The same things were measured in two ways. Each way mixes the same 12 hidden numbers, adds some noise and spreads widely along 6 directions of its own, which tell nothing about the thing.
(in the rows, 128 means zero)
Some things both ways: the first way, then the second way.
[139 136 162 128 126 174 103  64 110 131  82 109 108  77 157 120 137 146
 121 168 130 124 151]
[165 129 129 109 122  99 106 130 157 125 128 115  90 130 109  92  94 127
 160 140 113 115 113 135 126 118 142]

[165 156 157 112 120 145 100 117 158 162  68 144 105  77 149 131 133 175
 107 144 134 157 141]
[138 154 121 103 142 108 122 152 123 123  89 162 120 122 108 117 111 164
 132 120 130 135 137 121 138 116 136]

[ 85 120 130 135  81 120 101 102 145 155 178  82  78 145  61  98 125  91
 129 143 128  87 105]
[126 171  97 117 150 139 185 148  83 105 105 150 153 152 170 141 132 171
 105  73 119  79 155 108 118 121 155]

[ 94 176 132  90  78 114  98 113 155 163 111 140  59  69 130  39  99 160
 145 172 147 149 129]
[124 133 164 152 119 132 123 154 144 107 138 119 139 113  97 140 124 120
  92 141 100 102 108 163  96 161 106]

[101 135  90 106  98 109 141 126 180 138 125 133  80 118 116  76 119 139
 143 166 129 131 127]
[145 137 146 133 109 141 103 158 116 152  96 161 141 130 148 127 123 125
 126  96 161 123 146 128 137 136  99]

[149 144  88 156  94 100 215 166 163 168  84 173 191  87 183 115 156 135
 101 163  98 193  95]
[168 126 118 120  97 104  94 104 145 113 109 114 108 134 128  55 104  85
 162 112 158 149 102 150 163 107  88]

[113 161 120 132 100 136 122 161 186 134 137  94  91 164 148 143  99 157
 125 118 151 108 136]
[133 179 166 120  88 103 180 162 164 134 135 198 137 115 110 114  94 147
 120 134 120 110 154 141 143  90 136]

[140 149 145 121 131 126  99 134 112 108 118 136 120 133 150 156 122 150
 100 118 135 135 142]
[111 147 148 115 127 142  95 107 134 125 143 121 109 130 119 140 143 125
 123 150 117 159 130 117 165 119 131]

[133  88 125 133 146 143  99 106 120 116 129 138  98 104  91  93 103  90
 191 128 130 117 132]
[101 142 134 123 126 117 131 134 109 127 151 188 125 103  90 202 144 156
 102 165  90  79 128 109 114 136 137]

[171 133 206 162 127 183 152 111 113 124 114 106 167  76 124 201 150 101
  76 102 117 120 107]
[100 130 103 123 143 111 166 110 103 126 119 149 152 130 142 155 137 167
 103 113 121  86 115 102 101 119 177]

[156  97 118 154 132 131 147 125 130  96 142 110 148 124 106 122  99  88
 147 125 143 130 121]
[ 97 151 147 118 112 124 134 126 134 154 126 175 146 110  99 135 132 146
 117 132 121 118 139 124 137 141 124]

[139  52  91 177 137 109 104 136  94 106 133 143  90 206 113 155 103 102
 171  80 166 104 119]
[144 119 137 162 121 126  48 118 134 148 149  90 108 137  74 109 127  49
 161 142 149 141 125 145 155 153  99]

[148  76 133 156 112 126  99 116  90 129 105 151 153  84 125 100 139  82
 133 153 127 137  95]
[149 126  82  79 137  82 141 119 106  48 107  89  98 125 158  93  98 140
 132 144 125 103 109 123 131  98 173]

[106  71 113 136 168 140  14 178 168 129 120 148  53 175 123 191  74 127
 230  92 127 110 130]
[150 102 150 132 134 100 124 138 157 161 134 115 119 112 121 130 120 143
 109 161 120 128 106 124  67 144 138]

[ 58 130  68 121 123  98 163 252 213 175 135 138  98 172 153 114 137 162
 163 127  93 151  71]
[159  98 117 151 131 125 123 129 104 100 112 124 118 134 173 137 132 106
 151 136 159 125 142 104 127  92 106]

[140  52 113 141 179  71  90 168  85 127 133 177 111 157 107 191  73 124
 184  92 113 154 115]
[125  87  93 140 143 126 137 128  85  81 125  90 123 151 175 134 131  95
 158 140 150  95 179 109 132 109 136]

[162 199 140 130 116 132 202 135 166 180  72 110 174  46 178  99 128 197
  65 182  94 192 116]
[144  99 124 171 144 148 159 124 109 123 144  96 140 139 174 112 153  99
 150 121 160 115 128 109  94 144 147]

[147 113 139 172 118 143 168 161  65 121 106  87 165 139 170 185 104 139
  72  98 141 127 114]
[125 150 151 129 145 128 106 134 134 139 113 140 146 148 117 124 105 123
 131 129 138 128 184 101 166  99 149]

[192  83 184 176 130 160 110  57  69  98 147  84 139 134  72 144 143  72
 111  99 169 102 123]
[ 92 173 106 123 124 117 128 119 140 166 130 132 137 113  42 128 126 142
 130 111  97 119 105 155 136 173 128]

[ 88 122  86  73 147  85 131 113 163 127 149 135  79 125  94  91 111 143
 174 179  97 138 148]
[ 95 155 133 108  90 129 118 113 157 158 147 137 110 101  78 137 140 148
 120 134  92 142  77 165 134 164 114]

[147 123 142 151 128 130 154 115  88 173 120 148 138  95 135 120 128 115
 123 117 102 150 120]
[133 145  97 115 144 115 124 114 102  66 148 141  90 153 109 140 133 124
 148 136  88  80 141 120 146  99 139]

[152 139 130 114 111 133 195 143 124 174 106 115 182  84 154 105 136 153
  76 163  96 165 126]
[103 154  79 112 136 116 111 107 109 144 144 143 109 134  71 151 131 122
 149 135 117 133 143 125 173 127 137]

[ 98 107  75 123 135 103 147 178 177 134 126 105  98 170 131  62 129 155
 165 140 146 132  93]
[147 108 135 159 106 123  95 138 129 121 140 103 101 114 109 115 126  68
 182 160 153 127 133 139 143 137  95]

[187 103 120 136 126  68 112  97  81 144  99 160 145 137 157 124 143 137
  80 163 133 148 125]
[159 178  96  93 117 134 125 131 119  97 141 115 103 127 120  89  91 107
 155 123 130 136 121 145 192 129 150]

[144 152 123 132 112 111 135 158 183 147 135 115 127 123 118 112 131 115
 109 141 122 142  96]
[108 121 107 143 161 162 131  98  81 111 139  97 137 151 164 123 179 112
 134 111 146 125 134  98 126 154 145]

[160  69 122 167 194  65 162 162  76 155 155 161 125 178  97 205 102 131
 130  69  95 135 100]
[101 163 101 110 127 112 150 109 134  86 147 106 103 122  85 105 135 138
 136 132  88 119  87 157 137 139 158]

[174  92 112 130 149  93 213 189 121 143 119 158 205 107 152 137 130  93
  98 131 101 166  98]
[106 130  91  71 100  96 137 107 125  77 131 131  96 133 124  86 106 124
 161 141 118 105 135 150 176 108 152]

[157  87 143 143 145 163  90 133 118 104 140 114 124 162 110 153 132  81
 156  89 147 120 129]
[123 127 118 140 121 137 128 139 112 159 142 172 130 136 119 180 127 122
 146 136 125  96 181 110 144 119 112]

[139 133 138 122  97 136 143 135  91 124 109 125 142  93 136 110  94 148
 103 126 150 137 150]
[127 126 146 105 131 108 168 172 162 104  81 115 149 125 147  79  84 170
  99 123 134 156 142 161 112 112 144]

[ 66 117 153 144 137 143 186 178 145 146 185  60  91 184 104 110 149 151
 128  93 142  60  79]
[103 140 129 121 145 117 158 129 145 107 107 134 139 105  92 121 128 178
 111 133  96 137  84 143 101 141 147]

[151 160 188 149 163 119 180 150 105 171 106 132 156  89 163 191 124 205
  65 117  90 142 112]
[121 157 138 113 107 108 104 107 149 139 143 124  96 108  83 122 135 133
 134 148 104 135  88 136 137 138 129]

Other things, the second way, with their names:
z_452: [130 137 127  69 127 110 107 140 158 148  77 135 107 132 117  85 104 182
 138 116 106 153 146 141 134 131 104]
z_492: [104 145 107 107 191 148 142 105 129 126 143 120 127 136  95 131 140 163
 126 157  96 182 151 105 147 133 156]
z_170: [135 149 143  93 123 110 122 143 146  89  99 144 104 124 121  84 104 145
 150 142 127 149 148 133 167  94 130]
z_919: [129 133 136  97 110 136 109 152 118 125  81 142 118 129 163 107 129 151
 138 106 143 139 150 131 146 129  95]
z_759: [130 138 124 140 122 134 177 148 142 134 140 123 139 126 133 116 127 145
 106 107 127 134  93 161  92 147 153]
z_491: [141 146 155 135 102 100 112 169 147 149 111 181 116 111  88 135 102 126
 149 145 143 126 153 134 148 103 113]
z_321: [156 101 119 155 146 145 138 142 113 102 129  90 123 168 187 127 124 101
 151 122 148 121 175 114 125  96 131]
z_693: [137 164 109 102 127 133  95 107 122 110 115 170 109 129  98 137 116 140
 148 125 105 138 128 116 188  97 103]
z_378: [155 129 159 162 100 155  94 143 152 204 131 138 149 125 111 129 120 102
 120 102 140 134 122 149 113 175  64]
z_673: [123 146 128 115 117 110 109  94 150 114 156  97  94 132 104 104 141 114
 122 146 116 165  91 144 146 119 135]
z_329: [152 125  97 138 105  86 140 112 148 111 134 116 108 139 113 116  99 107
 151 130 115 110 118 146 133  80 111]
z_449: [107 122 136 102 169 122  88  91 130 142 117 164 143 110  86 148 134 162
  94 165 120 170 113  93 139 129 140]
z_786: [ 94 143 113  80 109  98 115  75 150 118 166 115  72 119  87 111 147 143
 147 161  82 132  79 139 143 135 161]
z_281: [139 138 163 196 113 141 100 159 146 157 155 110 136 170 101 132 128  69
 127  94 137  99 146 159 116 135 113]
z_558: [ 90 134 124 110 141 132 128 115 112 139 111 163 152 110 116 153 142 160
  97 137 135 154 128 112 140 136 131]
z_832: [130 176 117 112 135 108 165 129 114  59 135 146 106 125 114 123 125 147
 134 140  96  96 124 119 144  96 162]
z_416: [120 121 125 121 161 121 111 132 112 112 116 120 120 143 131 125 149 145
 108 125 135 147 123 120 111 130 151]
z_788: [154 143 157 101 144 127 104 138 123 138  98 203 125 121 138 158 133 178
  94 136 123 151 138  89 128 101 101]
z_926: [128 101 119 167 123 141 151 163 106 107 125 130 142 125 153 191 125 124
 116 135 128  93 144 135 103 117 110]
z_94: [130 152 124 134 110 111 182 174 134 148 141 193 123 120 118 188 113 159
 112 143 117 121 162 134 121  88 124]
z_220: [121 166 149  97 115 140 214 177 122  75 120 139 141 120 193 118 113 181
  94 121 110  93 150 134 114 120 172]
z_767: [122  89  93 144 111 115  88 113 106 101 148 108 109 144 112 148 127  72
 149 137 135  96 122 153 145 123 113]
z_289: [144 110 145 127 148 138 137 146 141 107 106 125 158 134 149 127  99 156
  87 118 113 110 116 136  94 129 142]
z_465: [124 144 126 155  62  97 198 181 140 163 122 141 142 102 152 153 110 129
 117 120 163 118 142 161 109 105 113]
z_410: [132 121 138 126  87 109 116 121 154 120 154 110  98 108 110 115 118 103
 143 161 119 123  94 156 131 133 123]
z_680: [126 161 147 113  89  94 178 154 150  91 134 164 120 111 124 138  95 150
 115 151  99  84 137 143 133  84 142]
z_902: [105 173 149 106  97 120 132 133 162 120 110 169 126 120  85 114 117 162
 121 113  86 129 120 159 153 116  97]
z_875: [136 120 146 111 157 146 144 131 154 118 115 103 145 103 132  91 115 161
 102 146 119 172  90 136 100 164 146]
z_618: [102 148 119  94 159 126 151  79 166 147 128 135 161 130  92  97 115 182
  87 116  91 163  82 132 122 139 173]
z_235: [105 134 127 144  85 147 117 141 145 217 140 134 149 124 102 139 125 104
 131 111 150 151 154 162 147 171  81]
z_792: [132 110 140 159 167 169 111 108 123 122 123  89 166 140 138 122 131 114
 116 117 126 129 119 112 116 156 131]
z_134: [133 122 135 150 112 144 134 188  87 126  87 159 134 127 158  94 139  94
 192 107 200 116 203 124 153 144  94]
z_685: [113 158  99 127  97 146 142 116 111 159 171 156 119 142 127 181 140 125
 133 108 106  87 136 128 148 132 130]
z_822: [154 129 150 176 111 166 125 107 155 207 180  45 145 142 159 108 144  74
 109 110 161 166 101 137 101 176 127]
z_760: [139 144 151 143 138 153 126 133 145 153 118  88 149 129 127  79 137 129
 112  93 135 148  94 144  99 186 128]
z_51: [152 115 134 162 120 151 116 156 103 127 128 173 135 142 145 163 115  96
 162 123 150  81 173 110 147 106 113]
z_3: [139 123 117 119 139 108  63 116 120 153 118 144 104 156  87  85 129  89
 173 124 160 146 172 118 168 128 101]
z_163: [130 138 104 107 117 115 192 126 142  69 134 126 117 118 144 114  99 152
 137 143 101 117 105 147 134  92 165]
z_315: [112  92 117 158 170 153 136 113 109 122 134  88 144 151 146 128 162 119
 130 123 133 127 135 115  94 155 140]
z_574: [106 119  82 125 119 125 103  59  91 124 180  97  99 109 109 158 155  80
 175 177 126  97 112  90 163 146 146]
z_351: [102 101  67 120 116 136 109  82  94 143 164 117 112 138 132 173 154 106
 137 133 126 116 111 127 143 146 126]
z_91: [114 138 115 153 134 118 131  76 134  97 170  96 133 138  87 105 132  76
 132 145 120 130 112 135 154 119 134]
z_106: [139 152 130 108 149 138 143 131 138 115 117 113 141 118 127 100 117 156
  88 122 115 160 100 140 119 151 132]
z_843: [103 178 149  92 104  93 133 165 163  50 125 141  92 114  52  93  83 146
 148 154  65  82 126 182 163 117 157]
z_174: [137 135 143 125  97 126 154 140 167 154 134 144 150 126 128  96  89 124
 118 119 140 135 130 158 134 128 131]
z_802: [139 120 146 163 165 159  69 121 136 228 134 116 167 160 104 155 131 114
  92  99 143 155 144 111 108 166 115]
z_269: [ 96 154 141  95 152 110 105 114 123  97  96 146 140 118  89 116 128 165
  96 133 107 127 118 118 143 132 146]
z_124: [142  97 110 182 114 132 137 120 130 135 140 108 136 125 121 110 134  77
 159 115 158 130  95 155 109 146 102]
z_819: [126 108 140 158 106 146 169 149 148 132 145  87 139 104 168 171 134 141
  82 142 126 157  76 161  80 136 129]
z_73: [141 148 153  90 136 128 135 127 147  83 107 136  93 139 143  63 133 161
 169 128  93 118 146 116 132 116 122]
z_997: [120 164 109 154 106 135 172 131 106  96 168 124 129 109 117 174 126 107
 134 143 107  74 117 132 140 128 148]
z_623: [109 153  98 109 122  99 148 108 107 117 128 156 135  94 110 166 125 153
  96 148 132 130  88 115 141 110 162]

Some of these things the first way, each followed by its name:
[125  80  46 145 126 112 209 107  89 131 114 132 187  96 139 109  97  90
 147 188  76 170 144] : z_618
[ 97  99  97 110 157  86 170 160  88 162 120 171 108 115 110 108 111 162
 157 124  81 180 122] : z_926
[174 106  92 179 134 151 165 170 114 154  84 187 193  96 159 100 121  96
 150 109  84 182 115] : z_788
[131 125 111 133 117 123 124 189 165 146 119 107 140 143 170  65 150 125
 121 141 141 132  83] : z_875
[114  80 100 151 151 110 120 117 111 121 152 156  99 182 122 142 152 104
 172 116 121 123 110] : z_693
[110 123  86 133  78 176 141 150 178 141 109 115 150 108 144  90 177  75
 144 150 103 172 102] : z_329
[133 135 112 127 107 170 147 163 136 153 128 113 155 137 124 102 124 132
 126 107 111 145 146] : z_94
[189  81 101 153 183 100 166 141  72 126  87 195 181 100 140 155 101 124
 133 117  93 192 133] : z_410
[140  64 117 156 144 155  52 133 133  79 116 153 100 162 133 162 111  78
 202  98 169 105 130] : z_449
[ 96 194 134 135  46 141  93 156 189 126 147  59 130 158 157 132 143 137
  64 160 134  97 112] : z_822
[190 105 151 119 145 152  38  17  98  73 134 150 113 122  75 175 145  44
 147 129 130 137 174] : z_685
[157 103 154 153 154 111 156 132  37 159  88 187 145  81 165 180 105 141
 112 103  99 164 121] : z_289
[170 129 155 156 134 125  79  77 102 133 114 143  98 121 115 145 117 133
 129 115 141 139 132] : z_832
[161 140 157 163  90 178 224 126  95 142 145  85 188 116 118  92 165 101
  51 102 132 103 114] : z_759
[178 102 158 167  94 201 111 104  95 100 124 120 144 125  96 113 140  57
 111  69 168 101 131] : z_416
[114 133 125 152  98 159 185 148 184 130 157  84 120 165 121  91 184 109
 123 112 157 102  91] : z_124
[144 138 152 160 182 123 138 159 133 156 146 112 119 146 139 148 109 147
 137 101 113 129 105] : z_73
[ 99 198 180  41  91 139 105  74 189 138 116 136 102  31 142  98 166 153
 106 222 112 131 158] : z_351
[111 123 120 122 123 127 109 148 150 116 137 112  87 176 137 112 118 146
 143 123 157 102 125] : z_170
[123 102  79 153 105 129 130 105 135 115 136 127 126 131 111  69 125  85
 170 148 137 139 127] : z_378
[ 80 108  44 119 103  94 141 155 151 128 138 145 106 153 118  95  92 126
 169 163  97 141 142] : z_673
[103 138 109 100 137 103 130 128 155 132 145 143  73 141 109 136 107 137
 165 126 118 148 136] : z_902
[112 205 130  88  91 137 219 163 181 197  88  92 158  32 172  44 125 189
  74 199  84 186 114] : z_315
[121 117 138 135 101 179  69 171 151 109 175  47 127 213 134  86 153  92
 130 101 178  73 112] : z_492
[ 93 122 132 117 110 108 137 127 136 107 159 123 110 130 109 103  95 144
 148 150 144  92 135] : z_558
[195 100 121 186 121 133 206 126  79 146  98 147 199  89 155 137  82 132
 108 115 129 144 142] : z_3
